The rows of a group lie close to one hidden flat surface of 13 dimensions, which may be shifted away from zero. Surfaces can cross.
In the rows, zero is written as 128.
Some rows, each with its group after it:
[141 126  89 112 111 101 142 120 143 101  71  84 126 184 125 121 165  58
 165]	(1)
[172 117 137 121 129 140 115 123  66  97 111 163  90 115  96 193 163 115
  86]	(0)
[156 186 167 133 201 107  95 167 121 151 159 138 132  94 124 137 139 125
 109]	(3)
[115 134 130 131 117 199  77 128 144  63  98  73 146 149 121 125 155 130
 201]	(0)
[120 159 135  90 145 139 161 126 175 162 124 114 133 189 136 103 169  90
 188]	(1)
[119 113 166 171 151 161 118 127 107 151 117 116 172 150  53 125 166 111
 148]	(3)
[ 94 123 116 143 133 181  87 162 100 123 117 144 117 127 148 154 157 185
  94]	(3)
[ 85 162  97 155 184 120 107 128 140 129 123 100  79 146 173  81 116 139
 140]	(3)
[147 150  91 108 154  43 135 168 120 182 128 150 149 143 129 161 190 102
 165]	(0)
[163 175 170 131 171  85 139 122 133 133 119 120 122 109 124 129 124 102
 121]	(3)
[152 137 102 120 156 119 107 150 105 106 132 117  75 133 162  90 121 116
 106]	(3)
[135  79 100 136  95  79 153 118  89 126  82  97 135 107 102 143 107 134
 145]	(3)
[141 141 131 163 141  92 155 178  58 102  79 120 140 103 109 131 108 169
 159]	(3)
[134 145 175 174 158 135 153 116 103 112  80 143 106 144 101 135 120 152
  93]	(1)
[140 127 140 101 178  71 166 104 102 108 166 176 135  89 104 173 136 122
  57]	(1)
[188 134 153 112 113  94 147 118 143 124 164 106  81 143  81 163 159  76
 129]	(3)
[104 145 132 125 103 173  77 139 175 120 137 125 146 147  89 181 163 102
 142]	(0)
[155 158 144  96 129 125  82 155 135 140  65  88 145 100 102 187 144  77
 133]	(2)
[113 129 121 196 108 130  68 142 128 135 142 172 113 111 116 159  84 172
 130]	(0)
[ 79 135 109 150 113 132 123 130 136 146 122  72 109 101 186 103  99 177
 137]	(2)
[136 132 104 157 136 114 104 158  88  96  85 121 114 101 172 102  85 171
 141]	(3)
[128 112 116 134 156 135 115  95 115 169 178 183 141 134 142 103 132 120
 170]	(2)
[109 114 129 147 157 159 152 130  80 148 148 135 124 152  97 103 159 123
 132]	(2)
[126 105 141 104 158 132 146 101 122 168 137 150 107 155 158 138 191 176
 103]	(2)
[ 81  96  89 123 119 149 128 137  99  71  82 115  87 114 161 146 113 187
  39]	(2)
[128 137 110 157  59 132 116 120 156 169 141 141  94 134 137 124  65 116
 201]	(2)
[127 175 150 119 156 112 147 123 169  72 104 101 112 149  76 137  98  84
 164]	(0)
[123 112 125 127 140 147 113 136 148 139 176 131 200 145 119  62 140 100
 143]	(2)
[153 148  97 135 104  88 149 134 130 118 122 143 130 167 109 133 148  63
 181]	(1)
[123 109 113 118 184 160  95 122  43  87  84 152 132  86 158 107 103 160
 117]	(0)
[117 101  80 130  96 125 105 130 121  85 109  70 108 130 142 143 149 145
 186]	(3)
[183 129 138 122 147  65 109 116 127  71 120 138 147  87 159 148 125 167
 130]	(3)
[ 97 112 122 150 145 141  98  89 140 146  84 129 153 167  96 153 178 101
 112]	(0)
[182  99 143 117 103 161 139 106 137  62 123 131 122 188 108 125 189 100
 122]	(1)
[155 143 132  98 138 111  96 130 125 119  51  91 107 122 126 175 152 107
 126]	(2)
[109  66 100 111 117 169 149  89 109 128 141 149 106 163 124  84 110 122
 103]	(1)
[125 126 153 174 113 139 153 138  64 145 106  89  72  95 101 142 106 160
 108]	(2)
[ 98 114 113 132 133 105 167  97 106 103 129 125  97  80 164 118  73 154
  60]	(2)
[ 71 158 106 130 109 142 171 140 135 144 127 143  67 138 104 133  62 107
 106]	(0)
[152 134 162 167  83 177 104 139 115  87 151 115 116  93 123 139 111 156
 159]	(0)
[141 167 107 142 133  68  94 163 105 105  70 114 104  75 160 176 101 157
 139]	(1)
[107 119  70  99 130 101 150 188 149 102 132 149 106 188 117 130 145 123
  64]	(0)
[117 108  79  96 133 151 128 192  92 128 116 110  87 175 113 114 146 135
 191]	(1)
[140 140 102 151 165  58 160 127 135 121  84 144 163 177 145  54 113 100
 124]	(1)
[136 138 159 154 153 109  86 126 124 111 132 164 151  67 116 174  96 177
 119]	(2)
[213 122 138 121  78 106 116 164 136  99 141 123 137 118 118 128 126 100
 127]	(1)
[ 95 152 153 150 186  77 103 104 173 154 152 139 133  97 149 154 124 182
  88]	(3)
[153 136 155 132 139  89 140  95 165  79 157 135 175 116 119 154 163 110
  97]	(1)
[121 113 103  95 149 127 122  77 125 138 158 163 151 131 158 112 148  90
 135]	(3)
[104 130 154 190  80 166 112 162 136 102 125  96 133 113 104 150 121 183
 113]	(1)
[200  94 116 112 101 114 114 110  80 106 101 128 113 109 171 123 146 110
 124]	(0)
[134 136 104  92 113 116 147 231  94 173 101 118 129 126 103 140 126  98
  62]	(0)
[132 132 139 133 162 113 147 161 131  88 132 128 154 151  84 118 144 128
 114]	(2)
[127 102 109 136 152 132  97  75  62 131 120 199 104 101 158 183 161 149
  94]	(0)
[108 129  82 102  71 146 144 115 137 126 131 125  72 143 170 154 142 110
 134]	(0)
[ 81 117 114 135 163 135 153 106  97  92 111 121 102 120 140 141 140 170
  79]	(2)
[135 137 158  99 178 151 119 145 151 121 126 119 138 158 144  95 155 171
 149]	(1)
[ 94 157 140 147 114 132 119 123 127 112 100  39 130  74 127 133  99 111
 137]	(2)
[189 112 170 193 127 112  92 127  98  83 131 142 105 119  61 172 135 172
 147]	(3)
[137  92  95 172  81 115 120 165  93 125 118 123 161 124  85 114 105 103
 100]	(1)

New rows. What belongs after each?
[112  92 102 152 108 148 117 108 137  65 121 128 137 160 156 112 145 185
 160]	(3)
[141  98 121 143  93 164  97 123 141  82  95  98 145 153 169  80 130 142
 127]	(3)
[144  81 112 117 123 141 113 119 136 154 165 170 167 148 148  69 117 121
 112]	(2)
[100 125 118 107 201 126 159 109 104 103 130 153 159 126 151  73 116 133
 113]	(0)
[154 136 137 116 129  87 155 112  93 120 110 152 116 102 104 200 145 132
 145]	(3)
[ 69 157 100 137 163 138 114  90  96 138  55 132 125 110 178 136 121 134
 164]	(3)
[135 146 164 171 166 131 118 129 117 186 165 139 157 127  68  98 122  89
 160]	(3)
[103  71  86 128 117 172 124 139  74 123 118 132  95 144 159  98 138 167
  77]	(2)
[ 87 110  94 144 214 120  91  73  86  84  75 163 147 121 130 111 102 124
 101]	(2)
[100 203 155 122 159  92 156 174 154 203 136 121 137  96 137 139 106 143
 149]	(1)
[158 127 111 121 130 127 138 135 135  20 174 124 116 160 114 126 163 119
 167]	(2)
[ 86  97  99 143  86 172  95 131 167 121 166 141 108 154 166 135 146 197
  93]	(3)
[156 172 179 139 142  78 183  78 122 116  63 137  86 127 109 176 119 120
 112]	(3)
[116 159 154 165 207 132  98 135 134 144 164 145 125 138 125  96 137 137
 112]	(3)
[169 156 181 168 123 137 131 142 124 132 115 120 124 144  76 129 126 122
 183]	(1)
[157 134 182 152  94 147  94 165 158 109 166 118 157  93  95 164 139 151
  69]	(0)
[149 159 187 113 198 137 137 113 111 117 126 118 193  92  99 101 124 101
 164]	(0)
[148  81  81 108 139  82 121 122  84 136 198 174 104 109 115 146 133 115
 139]	(3)
[160 127 106 111  55 184 129 119  94 136 115 171 125 123 172 117 109  84
 180]	(3)
[130 165 141 102 195 116 147 156 102  98 112 106 160  87 142  80  94 137
 158]	(0)
[ 80 166 110  98 156 125 153 140 115 146 112 135 117 119 152 167 159 133
 135]	(3)
[117 133 120 149 167 116 104  89 103 109 119 178 112 103 125 146  93 137
 127]	(0)
[117 157 137 177 154 165 120 107 145 109 145 191 137 161 182  56  98 166
 139]	(3)
[ 86 104 128  95 164 107 144  73 140  87 125  91 121 103 125 151 136 147
  75]	(1)
[128 131  77 130 140  61 170 115 159  49 136 136 114 163 180  95 129 149
 121]	(1)
[121 127 168 165 111 128 147 132 153 200  89 119 142 168  83 103  98 134
 138]	(2)
[ 98  96 106 112 128 156  66 135 142 137 174 129 139 117 147 162 180 159
 101]	(3)
[103 125  86 105 114 144  86 136 159 122  85 120 120 145 132 132 104  92
 103]	(0)
[135 140 117 100 134 123 128 108 140 136  69  78 155 142 137  85 112  60
 186]	(0)
[176 123 196 147 141 117 147  94 162 108  96 107 156 157 106  94 134 121
  55]	(3)
[170 156 145 116 137 118 174 153 101  65  91 143 158 132 147 107 142 137
 154]	(3)
[126 115 119 100 180 129 134  99 113  81 144 172 154 139 145 142 192 146
 114]	(3)
[137 139 127 130  73 126 132 119 167 116 139 169 126 111 194 144 102 182
 136]	(3)
[127 161 165 179 197  58 148 126 155 128 125  86 108 140 104  95 108 150
 106]	(3)
[164  94 138  87 113 155 168 115  93  80 120 122  66 152  81 171 169 107
  91]	(1)
[158 133 134 103  99 125 102 122 155 111 105  80 113 111 160 156 144 126
 130]	(2)
[135 146 140 105 149 127 194 119 114 119 147 122 145 133 125  58 100  90
 164]	(0)
[175 118 151 119 155  69  90  84 153 121 114  59 153 101 117 117 135  83
 123]	(3)
[154  76  87 139 120  99 123 128  87  62 141 153 148 136 101 132 143 116
  96]	(1)
[133  96 122 121  95 120 131 134 153 182 171 126 156 121 137  95 108 114
  90]	(3)
[163 109 113 162  88 135 103 118  95  83 111 141  72 144 119 171 151 143
 146]	(0)
[ 97 100 105 168  95 137  96  70 155 143 121 116 142 131 147 108 100 139
 171]	(3)
[116 112 120 150 104 138 121  49 150 130 130 169  96 149 142 141 121 126
 141]	(3)
[125  98 157 153 118 158  80 100 159 121 134 141 173 100 126  90  70 123
  51]	(0)
[137 133 141 114 116  46 167  94 186 118  97  81 109 120 152 138 112 145
  86]	(3)
[132 121 111 154 119 114 154 172  77 144 163 172  84 127  99 146 113 158
 114]	(3)
[129 129 100 100 106 178 147 154  88  84 134 131  93 124 146 109 103 124
 170]	(0)
[154 141 107  95  99  97 136 149 156 127 185 129 130 113 128 150 136  99
 181]	(1)
[114 128  89 121 134 121 131  68  84 144  81 154  66 122 133 151  89  77
 137]	(2)
[ 92 110 134 165 149 147 174 140 109 107 140 132 147 173 107 102 170 172
  82]	(0)
[ 81 111 111 162  53 117 177  93 174 140 109 130 122 152 150 124  88 179
 140]	(3)
[120 122 119 133  87 185  90 143 159 156 179 108 162 147 136  86 147  97
 180]	(3)
